The rows are grouped in 4 different ways at once. Each group adds its own fixed numbers to the row, and there is some noise. The rows also spread widely along 17 directions, which tell nothing about the answers.
Known rows, each followed by its group in each grouping:
[ 44  21 -37  -1   1  11  -8  24 -24  22  26  10  -7 -33   7  16  -5  43
 -28 -12   3  13  -2 -31   6 -10  22  -2  44 -43   7  -6  21  50  18 -15
 -33  15] | H (1) mufog (4)
[ 30   3  -1   6   4 -10  13  12 -31   9  18  -6  12 -28  -4  21  -3   2
 -26   1  16   4   8  11  18  18  -2 -15  10 -17  14  -3  26  38  16  15
 -16  32] | R (1) lisev (1)
[ -2 -13  40 -16   1 -12  -5  11  18 -12   5 -37  19  -1   2   1  -2  -4
  -1  40   4 -11  10  30   9 -16  27 -17 -32  -4  15   4  10   5   6  14
   8  63] | H (5) mufog (1)
[ 35  -9  -5 -19  46 -11  28  14  -7   1  10  12   2 -26   3   0  10 -15
   8  -7 -27  -3 -40 -20 -10  35  -5  23 -10  24  26   5 -14   0  13  30
   2  11] | R (3) gog (2)
[-32 -24   8   4  38  -7   2  14  30   0 -12 -15  17  -5   2  12  30 -16
   2  39  12 -34 -10  12  21 -19 -17 -11  -4   8 -18 -38  21  29 -12  17
   8  19] | M (0) Luku (0)
[  3 -31 -18  -7  24  14   4  13  24  -6 -19  -2  11  26  -7  14  -3  -2
  -3  18   3   4 -37 -23 -16  12 -15   2  -3  27  -3 -12  17  14  -2  -1
  11  14] | T (2) bima (3)
[  1   0  12  -3 -33  21 -18  27 -17   1   6 -10 -13   1 -13  34  -3  -8
 -16  30 -20  -6  10 -32  20 -12   6  -7   5 -19  -8  23   0  21   0 -20
 -27  24] | T (3) gog (4)
[-10  27  13   0  33  -8  -8  -1 -31  30 -18  10 -33 -39  12 -21   9   1
   6 -17  24 -28  -2 -25 -32  12   4   3  -4  -2  35  10 -14  31  -2  35
 -14  37] | M (2) bima (0)
[ -6 -11  -4 -11  17  13 -39  11  19  13 -11  -5 -24 -23  -8 -21  25  13
  36 -14 -12 -23   8   8 -17  33  -2  -9 -36 -14   7   1 -47 -30 -15   2
  23  11] | R (4) losa (2)
[  7  21  31 -14  -8 -21  -3   4  16 -16 -12 -30  15  13 -25   4 -38 -43
 -22  16  44 -10  -1  11 -14   9   3 -25   2  31  17   2 -14   3   8  -9
   6  18] | M (4) Luku (3)
[ -8  15  57  24 -35  13  24   2  -1 -33  -2   7 -14  15 -23  28  -3 -37
  16 -12 -11  17  32 -14  16  12  -9 -13  19  -3 -11  18  14  12   5 -30
   7   7] | R (5) losa (0)
[-24 -31 -47 -22  14   9 -32  -4  -5  37   0  -9  -9   7  12 -22  20  28
   5  12 -10 -30  -5 -17 -19 -10   2  10 -20 -11  -3   3 -22  -7 -21   7
   0  -9] | R (0) lisev (1)
[ -4 -12 -21 -21   9  13 -20  19  11  -3 -35 -14  -6  22   2  12  -1  -2
 -33  39  13 -15  -4   7 -24 -11  16  18 -42  -2   4  14 -16  19  -1  35
 -35   6] | R (5) bima (4)
[-12   1 -18  26  27   0  35   3  -1 -27 -29  12 -11 -13  14   8  14 -21
  -7 -16  22  30   8  -3 -25  10  -5   4  46   4  20 -15  35  62  12  14
 -22   5] | M (5) mufog (4)
[-12   4   0  -4 -32  -4 -22 -21   7  -2 -15  -9  -3  40  -6 -10 -27  14
  -8  13   3  19   4 -11 -26 -24  20  -4 -20   4  -9  32   9 -14  -5   9
  -5  11] | T (3) gog (1)
[ 18  -3 -25 -12  23   2 -21   2  15   9 -25  -2 -22  46 -11  -8   9  27
 -15  26   9  20 -22  25  -6  -2  18  17 -37  13 -12  -6   5  16   5  -6
 -39 -34] | M (1) Luku (1)
[ -3  14  47  -7  31 -44  11 -33 -36  32  -2  -7  -4   5 -14 -29 -21 -16
  -7   9   8  -3 -15  -5   7   6   6  -1 -44  63  27  21  -3 -12   4  10
   8  22] | T (5) Luku (1)
[ 20  20   1  26  18   2 -30  23  41   6   9  14   0 -20 -29   6 -11 -20
   1 -13  16 -35  -5 -46  12   2 -15  -7  11  12 -22 -29 -30  11 -17 -25
   2 -13] | R (0) lisev (2)
[ 46  51  10   6  32 -28 -20  -2  14  -3  11   6 -19 -45 -28 -29 -15  -5
  13 -43  33 -20  -4   9 -18  40   1 -13   4   5  16 -13 -32  -6  17  -2
  14 -12] | R (2) Luku (1)
[  1 -21 -27  -6   3  11  30 -41   9   4 -21   0  -4  29  21  -9  -6  -5
 -22 -23  37  43   3  13  -6 -10  24   6  44  -1  17 -35   3  39  -7 -45
  35 -17] | M (5) lisev (3)
[-15 -19 -29 -14 -10 -12  27  10 -18 -15  14 -13  31  -6   2   9  10   7
  10  -6 -13  -2   1   7 -11  15 -24 -26  51 -18  -1   2  47   2  25  10
   4   8] | R (2) bima (2)
[ -4 -33  -7   7 -16  14  28  -1  36 -35 -26  -2  18  19  11  33   8 -45
 -22  19  22  19  18  32  26 -22   6  17  -1   1  -9 -33   0  16 -19 -13
  -5 -18] | R (2) mufog (2)
[ -5  -4   5  16 -44  20  24  17   2 -23   9   8   0  -4   3  34  -1 -36
  10  -8 -25  17  29 -38   6  -8   1  14  27 -18  -6  24  13   3  -6 -12
 -14  14] | R (1) gog (2)
[-22  -1 -20  -8 -18 -20   4 -19 -11  -1  18 -23  -6   0  22 -41  12  21
  35 -19 -17  14  39  46  -1 -11  18  -3  14 -16   1  15  23 -35   9   1
  -2 -14] | T (1) lisev (1)
[ 16 -22 -24  17  28   9 -16  34  32  -7 -22   2   1   5  -1   5   0  22
  -4  15  -1  30 -14   2 -20  12  14  -9 -27   4  -1  -3  38  30   5  18
 -28  43] | M (2) lisev (4)
[ 17 -61 -10   1 -15  35   0   6   6   0  -5  -8  16  23 -24  42  17   5
 -12  22 -14  16 -14  19  22  37 -26 -20 -28  -9 -17  -9   4   0 -13 -12
  32  17] | M (1) gog (1)
[  2 -26   4  10  26  21   7  30  21  19   8 -25   3  -4  -9  10  17  -4
   9  15 -20   4  -1  -2   9  22 -13   0 -32  10  -8 -20  26  13   3   3
  12  43] | T (1) Luku (0)
[ -5  25 -13   3 -14  10 -22  14  -2  -3 -10  -9 -30  -8  -2 -13  10  -1
   3  -9   8 -16  35  10 -22   2   5  12 -11 -17  -2  14 -20   0   2   8
 -48 -17] | R (2) mufog (2)
[ 12   8 -21 -32   6 -35 -10 -10 -15 -16  12 -17  23 -46  17 -24   0  32
   9 -26  17 -16  19  62  -7   1  20 -33  22 -48  15   3  -5 -27  19  28
  18   8] | R (5) losa (3)
[ -3 -41 -48   4   8   3  16 -13   6  16  -9  -7  14   5   3 -17 -30 -28
 -10 -28  13  45   7 -19 -20  17   3  -2   6  40  31 -10 -21 -20 -13 -34
  17   9] | M (5) mufog (3)
[  9 -22  20 -35 -12  18   4 -10  24  -9  15 -26   6  23  -6  11  25   6
   8  14 -20 -18  -7  40  37  -3   4  -2   3 -22 -19 -25 -18  -8  -1 -39
  50 -15] | T (5) gog (2)
[  3  -2   7   1   5 -11   9 -32 -32  29   9   3  11 -25   3 -14  -1   1
  -8 -12   7 -25   5  25   4  13 -13   3 -34   8  10  23 -22 -25  -7  47
  18  -2] | M (0) bima (1)
[  1 -18 -17 -12  -4  30  24  -3 -37  43   5 -20  -8   5   6   2  21   4
 -28  -4  -2   5  15  25   2  22  -6  16 -10  -7  15  -2  -3  29  10  -2
  -5  -3] | M (5) bima (2)
[ 22  19   2   8 -14  -9   3   2   2   2  14  -1  31  -3 -18  29 -24 -24
 -41  11  32 -11   3   1  22 -12 -14 -11  17   5 -13 -12   7  16   6   7
  -6 -11] | M (4) Luku (1)
[-11  34  20  -9  -1   3  13  -5 -16  23   6 -13 -30  23 -12 -25  -9 -34
   4  -9 -11  -8  10 -27 -22  13   1  25  -5  40  22  34 -19   2  15 -12
 -14 -16] | M (5) bima (4)
[ -3  -8 -15 -12 -18 -17  58 -17 -21 -22  10  -6  22  13  18 -12 -25 -29
   2 -25 -10  42  11 -20 -48  12   9  14  33  20  36  37  29  -4  31  18
   2  17] | R (5) mufog (1)
[ 15   8  23  23   5  -6 -25  24   7 -19   3   9 -10 -16 -35  -5  -6  18
  30 -14 -28   4   6   1   2  30  -8 -28 -30   6 -13  30  -5 -35   5   2
 -15  20] | H (5) mufog (2)
[ -4   7  -5   6   4 -11   3  10  16 -25   5  22  19   4  -3  20   4 -14
   9   4  -6 -19 -11 -29  21 -27 -19  -6  42   4 -25  -7   2  -2  -2  -6
 -13 -30] | M (5) mufog (2)
[ 40   1 -20  -5 -25  -2  -7  16 -11 -25  21  -6  16 -21 -25  32  -4  13
 -14 -10  13  -2   5  20  23  22 -12 -39  49 -37 -11 -13   3   8  18 -24
   0 -10] | H (1) mufog (1)
[-33   6  23  -9  27 -22 -11 -21 -16  -6 -41   8 -20  24   3 -18   9  16
   9  19   8 -16 -20 -11 -33 -10  -1  -1 -32  15   5  36   9  10  -7  39
 -15   7] | R (0) losa (3)
[-21   0  21 -15   7  13  18 -15  29 -13  -4  -7  -8  18  22   4  35 -42
   9  18   2 -37   3   3   3 -30   2  38   1   0  -2 -15 -28  15 -18  17
  24 -21] | M (5) gog (1)
[ -5  -3   3  -8   7 -34  -2   8   4 -29   3  32  23  -2   6   5  -3   7
  26   8 -26  -3 -22 -20  17 -29  -2 -16  18   0 -18  28  15 -31   1  27
 -15 -10] | M (3) losa (0)
[ 68  13   0  -2  -4  -1  14   1  23 -38  14  24  16 -21  19  23  -6  32
 -14 -13  -1  27  -6  34   4 -14  38  21   3 -49 -10   3  17  13  23  37
  -2   2] | R (5) gog (1)

New rows, each followed by its group in each grouping:
[-12  43   0 -21 -10 -11  11 -17 -28  -7  18  14 -27 -20  24 -23  21  -2
  31 -30 -11 -33  20  -6 -11 -18   8  25  53 -27  10  27 -24 -11  15  14
 -10 -49] | M (5) bima (1)
[-38   3 -15  -8  -9  20 -29   1 -40  45  -2 -31 -39   8  -9 -21  24  12
  -6   1   0 -15  38  -8 -20   9  -2  -4 -16 -19  13  13  -9  23  -2 -10
 -25   7] | R (5) losa (1)
[-22 -27 -40 -10 -28  13  -7  -3   6   6   9 -14  15  21  14   3  14   5
  -9  15  -7   3  29  19  13 -34   5   7  -9 -24 -21  -3  12 -10 -12   1
 -14 -24] | R (2) losa (1)
[ 14  28  10  -9  -2   9   6  10  11   7  27   5  -5 -26  36   3  13  -4
   6   3 -12 -23  16 -12   3 -41  27  53   0 -24  -3   9  -6   6   3  33
 -10   1] | T (4) Luku (1)
[ -3  -7 -34  37 -32  10 -14   4  -1 -16 -17  30  -3 -15   8  13  -6   4
 -11 -16   3  33  42  20  22 -25   7   0   2 -25 -23  12  -5 -17 -18   4
 -52 -30] | M (3) mufog (2)
[ 12  43  41 -18  10 -17  36 -14  16 -41   1   2 -15   7   7  -4  14 -41
  13 -12  15 -10   2   9  -4  -6  14  23  38   3  18  -6  -4  31  23  -1
  11 -31] | R (5) losa (1)
[ 28  15 -28 -12  34  -7 -30 -24  22  34  18   6  -8  -9  -9 -31   2  27
  -6 -22  15 -22 -15   3   1  -1   6   9 -10  -1  -8 -33 -38 -11  -5  -7
  28 -35] | R (5) gog (1)
[  1  15  -5 -29   3 -29   3 -13  -5 -27   2  16  17  16   4   5   4  -5
   1  21  -6 -37 -30   5   9 -28  -8   4  15   4 -20  18 -11 -24   6  20
  -7 -55] | M (2) Luku (4)
[  8   2   9  -7  -9  19   3 -13  21  -3  15  -5  -4 -11   8  11  23 -31
   0   1   3 -39  11  16  28 -14  -8  26   1 -17 -14 -23 -43  -7 -19   6
  36 -34] | T (3) gog (1)
[  2  -9  13  -9  20  23  26   7   7  -5   1 -13  -3  39 -24  26  25 -19
 -12  26  -9 -16 -37 -28 -17  28 -33  12  10  20 -12 -11  25  54  13  -4
  15 -10] | H (0) Luku (1)
[ 18   2   8  -1  11   7 -22  -4  23   1   4   0 -25 -17  -3 -15  22  26
  24 -11  14  -3  10  22   7   8  17 -15   9 -36   3 -37  -5  17  -1 -35
  28   8] | R (2) mufog (1)
[ 12 -20  13 -18   5 -17  -6  12 -12 -20  -7   7 -20  -6  -6  -5   7 -13
  27   6 -18  15  -4  13  17  24  20 -16   2   8  28  16 -18 -16   5 -27
 -13   6] | M (3) lisev (1)
[ -7   5 -25   0  19   0  -1 -20 -13  32  23  11 -11 -14  10 -13  23   2
  -1 -15  -8 -26  10  -6  17 -19  -8  27   7  -5  -8 -17 -22  -2 -12   6
   4 -42] | R (5) gog (1)
[ 30  30 -11 -30  21 -13 -14  30 -16  20  20 -26  -5  -6 -17 -21   3  19
   3   1 -12 -19 -16   9 -20  31  -4  -2 -10   5   7  19  -1  -5  38  15
 -31  -5] | M (1) Luku (2)
[ 47 -10  -7 -10  11  -9 -23  -7  -6  14   2  18   7   6 -18  -3 -20  48
  -9   3  -9  24 -40   0  -9  20  13 -17 -33   2   2  21   0 -15   9  17
   7  20] | M (3) gog (1)
[  1  19 -28 -10  11  -5 -28 -15   7  11  -2  -4  -7 -15  -2 -31   5   6
   6 -22  23 -36  -5   2 -44  14 -13  -3   0 -11   2   0 -31 -12  -6  33
  17 -10] | M (2) gog (1)
[ 26   6 -24  29 -12  24 -10  -9  15  23  -9   5  -9  -3  -6   6 -18 -13
 -39 -17  44  27  26   6   9  -4   9  13 -14   2   1 -24 -25  19 -19 -17
 -14 -14] | M (1) mufog (1)
[ -1 -30 -22   5 -12  42   2   4  42 -15 -28   2  -8   4   3  13   6 -40
   1 -11  19  11  10 -10 -26  17   2  15   7  -5  10 -15 -31   8 -20  -5
  25  -2] | M (3) bima (1)
[-18   2 -18  -5 -18  10  -8  17 -10  -3 -10  -5 -17  17  11 -10  -3  -7
   2  14 -22   1  20 -21 -34  -9  13  26 -36   6   4  52  -1  -8  -1  31
 -50   5] | R (2) lisev (4)
[ 17  24  21  19   1   2   8 -19 -10   0   5  18   9 -20 -18  17   6   7
 -12 -18  12 -31  -5  17  22  11 -39  -9   2 -11 -31  -3   2  -2   2  39
  21 -29] | T (3) bima (2)
[ 13 -14 -53 -39 -26  22   7  -4 -30   3  -6 -13  17   7  10  15  -5   9
 -32 -11   2  -5 -14  -8 -47  20  -6   4  27 -32  10  24 -22   9  11  21
  -1  -4] | M (5) gog (2)
[-27  11  -2   6   2 -16  -7 -10  46 -25 -12 -26  -1  53 -17 -26  -2  -1
  15  10  14  10   6  10 -27 -14  -1 -12   2  26 -17  -4  33  -4   6  -2
  -5 -16] | H (1) mufog (1)
[ -8  -9 -15  22 -17  42  -1  14  46  17  -2 -33  18  33 -20  14  -6 -41
 -36   9  24  -7  23  -6  -2  -1 -22   5 -11  14 -22 -31  -6  28 -15 -13
   5  -3] | M (5) lisev (2)
[-11   1  21 -15  28 -30  29 -28 -29   5 -13   8  22  10  -2   7   4 -11
 -17  14  15 -21 -41 -12   0  -3 -20 -12  13  24   6   3  14  22   7  26
  19   4] | M (5) Luku (2)
[ 19  28  28 -19  -1  12 -19  10  24 -26  -7  12 -24   9  -1  -3  13  24
  31  -7 -11 -19 -19 -21 -20  -2  16  -1  17 -31  -7  15 -21   5  11 -11
   8  -3] | M (5) mufog (2)
[-15 -17 -26 -20  10   8 -31  -8 -32  46   0  -3  -6 -14  -1 -18   2  43
   0  -5 -12 -25 -14 -32 -33   9  -2 -12 -23 -17   1  27 -21 -12 -10  18
  12  26] | H (0) Luku (0)
[-11 -41 -31 -14   9  18  40  -7 -47  22  10 -19  18 -14   0  11  28 -20
 -15  -9 -20 -15  -7  -1 -12  52 -44  -1  -5   4  18  11  -3   3   0  33
  35   6] | H (1) losa (4)
[ 23  16 -43   3  24 -33  16 -11   0 -12   0  32  13 -17   7  -4  -6  -2
 -17 -23   8   3  -8  17  10 -16  -1  27  15  12 -15  -5  -8 -13   7  23
 -38 -74] | R (0) Luku (2)
[ 26 -39 -19   2   2   6   0  -4  13  24  -4  15  14 -11  13  18 -13  -4
 -30  11  23  34  -3   5  44 -24  34   6  -8   3  15 -35  -5  15 -21 -33
   2  21] | M (2) bima (1)
[  8 -10  -6   4  27 -43   3 -24  -9   3   7  28  13 -18  22 -22   3  19
  -2   4  -8   9  -2  38  41 -38  24  11 -25  12  -2   4   4 -28 -10  37
 -17 -19] | H (3) lisev (1)
[  9 -25 -29   3  -7  14   9  34  30 -18  -6 -24  19  32 -30  17 -22 -26
 -15  10   4  33  -9 -30 -27  34 -16 -18  17  27   2 -10  24  19  16 -27
 -12  19] | R (3) mufog (2)
[-11  12  63  53   4 -19  10  -6 -15 -14   1  30  -2 -22 -18  27   3  -9
  12   8   3  -6  13 -20  37  -9 -20 -26  -2   5 -17   9  41  25 -12  11
  -8  29] | R (0) mufog (1)
[ 13 -11 -12  20 -31  22   0  -6  16 -33 -42   6  -7  14 -13  20 -11  -3
  -7 -24  35  41  13  21 -20  31   1 -29  22 -23  -2  -7   7  23  -5 -23
   7   5] | M (1) lisev (2)
[  1   2 -11   8  14 -21  -7  -2  -1   3  -4  20   8  -9  -8   6 -21 -16
 -11   1  15 -14 -14 -45   4 -12  -2  -9  19  18   0  -1  -4  16 -11  -8
  -8  -2] | R (0) lisev (4)
[ 24  -4 -16   5  12  -8 -13  -9  13  -8 -14   3  -4   9  -9 -11  -6  20
 -11 -10  11  24   5  54  18   4  12   0 -40   8 -10   1 -13 -27  -6   4
 -12 -33] | H (1) losa (3)
[ 18 -18  -1 -30   9  12  25  -7  18 -24 -18 -12  -5  -3  24   1  30 -11
   2  -2  12  -3  -1  62  -3  14  16  23  -1 -20  19 -19 -33  14   3   1
  15 -19] | M (0) mufog (2)
[ 37  23  13   9  -6   2   6  -3   2   7  26  25  24 -18 -20  33 -16 -20
 -29  -2  19 -38 -17 -33  34 -10 -23   4  15   1 -17 -13 -19   8  -9   8
  22 -18] | H (2) bima (1)
[-45 -22  21   8 -18  -1   5 -46   8 -28 -45  -1  -1  34  15  -7  10   6
   8  10  23  15  19  36 -23 -23  12 -18 -11 -18  -3  12  19   3 -16  24
  22  16] | M (5) mufog (1)
[  2  16  54 -14   6   6  32  -9  18 -13  -7 -18 -22   7   5 -10   9 -35
  18  -6  -3  10   5   6 -22  22  22  14  -7  13  35   9  -4  19   8  -4
  40  28] | H (4) losa (4)
[  2  36  -7  11 -10  25 -27  17  -4  31   9  -7 -31  -6  -8 -20   5   9
   6 -21  -2 -21  23 -24 -27  12  -8   9  -9 -14  -4  16 -14  13   0   4
 -24   1] | M (2) lisev (2)
[ -9  -9  -8  15  18 -32  -3 -13  11 -31 -17  19  32   1 -17  11  -5   6
  -1   2  30 -12 -20  28  18  -2 -33 -47  27  10 -24 -21  30 -10  -5  15
  11 -18] | M (2) bima (3)
[ 14   8   6  -2   2 -24 -35  18 -28  24  31   0  -3 -15 -46  -9  -9  -2
  17  -5 -13 -19  -7 -23  34  30 -24 -42   2  22   2   9 -19 -30   3 -42
  -9  -2] | M (2) losa (1)
[-18 -54 -23 -12   6  -7  -8   1  14 -31 -46  11   5  -4  36   9  10   5
   4  24  15  18  -3  22 -11 -22  37  -4  -2 -22  16  -1   3  18 -23  20
 -15  29] | M (0) lisev (1)
[  3   1   5 -10   5 -10  17 -13 -23  39  23 -11   2 -25   8 -14 -10 -40
 -14  -7   1 -18   8 -24   1   3   5  22 -22  30  38   8 -34  -6 -14   9
  15  24] | H (2) gog (1)
[ 22  -3  40  -1   5   1  17  10 -16 -18  10  26   8 -18  13  39   7  24
   7  15 -15  -2 -16 -23  18 -11   4  -9  20 -30  -2  12  28  26   9  11
   8  41] | R (4) mufog (3)
[ 13  39  35 -30  -2 -14   6  -5 -29 -10  24 -16   5 -31  -1   3  15  10
  -5  -5   7 -48  -1  20   8   2   1 -25  37 -44   9   9  -1  27  25  18
  24  10] | H (5) losa (4)
[ 41   9   3   4  38 -10  12  24  -5   0  -2  17  -9  -3 -21  14  -6  -7
 -15   5   5  15 -33 -19  13  25  -5   7  -2  32  12 -15   8  36  14 -18
 -36  -3] | R (2) mufog (2)
[ 24 -19 -22  38  -8   1   7 -20  14   0   0  37  36  -6   2  15 -35  29
  -6 -26  -2  45 -12 -24  -1  -8  -7 -16  -4  -3 -22  17  34 -24 -12  23
  23  29] | M (1) gog (3)
[ 22 -17 -39 -24  23 -40  25  13 -47   4  28  15   6 -37   6 -14   1  13
  18 -26 -37  19  -6  20  21  30   1  -3  25   7  24  16   4 -39  31   2
 -25 -23] | R (3) bima (0)
[-30  13  32  15  19   8  -3   5  30  -8 -24 -13 -44  15   9 -23  34   2
  27   5   6  16  27  21  -3 -15  26   2   1  -5   6 -21  21  40   1 -22
 -18  15] | M (5) mufog (2)
[-17  -9   3 -18   1  -7   6 -21  -7 -36 -18   3  15   8   6  14  23   9
  -2  15  -3 -39 -14  24 -19  -3 -21  -9  -4 -27 -18  23   1  -3   0  63
  21  -9] | R (5) gog (4)
[ -3  39 -18 -10  10  -7  13   0   7  13  29 -18  -2 -10  21 -26  16 -15
  -6  -9   1 -33  31  20   5 -34   6  45   7  -3  -4  -9 -19  -3  13  24
 -31 -49] | R (5) mufog (2)
[ 17  21   1  23  21 -13  -5   3 -12  -3 -17  20 -21 -44   2 -17  -2   0
  14 -32  10  14  10   2 -33  27   8   4 -20   0  24  30  -2  -5   7  46
 -23  21] | M (1) Luku (1)
[ 28   8   7 -28  -3  12  21  -3 -42   7   9   9 -25  22   0  -4  18  35
  14  -6 -46  13 -20   0 -24  30   4  24 -21  -9   2  46  14   0  31   7
 -13 -14] | R (2) Luku (2)
[ 11  18 -11  -2 -10   5 -27  -2  27 -31  -4  23   2  42 -28  21  -3  18
  -6  12  -1 -16 -39 -43 -17 -16 -19  -8  30  -8 -45   9   6   7   0   9
  -3 -45] | H (3) gog (1)
[-10 -32 -22  -4  12  -4  27   9 -46  35  31 -15   3 -28   4 -11  18   1
  10 -14 -40  11   9   1   9  33 -18  -4  -1  12  19   7  16  -7   8  -1
   0  29] | H (2) gog (0)
[-16 -28  16 -28  15  -6  12  21 -25 -17 -21   2 -16 -21  12  10  12 -22
  31   8 -25  -1 -12 -31 -20  22  16  -5   5  -4  37  28 -13   8   6  -1
  -2  49] | R (5) Luku (0)
[-15   6  32 -33 -25 -16  35 -27  -1 -32   8  -3   1  31  25 -25   5  10
  51  -6 -28  12  -3   7 -22 -16  20  -1  33 -10   9  36  21 -27  20  -8
  30   5] | M (2) mufog (0)
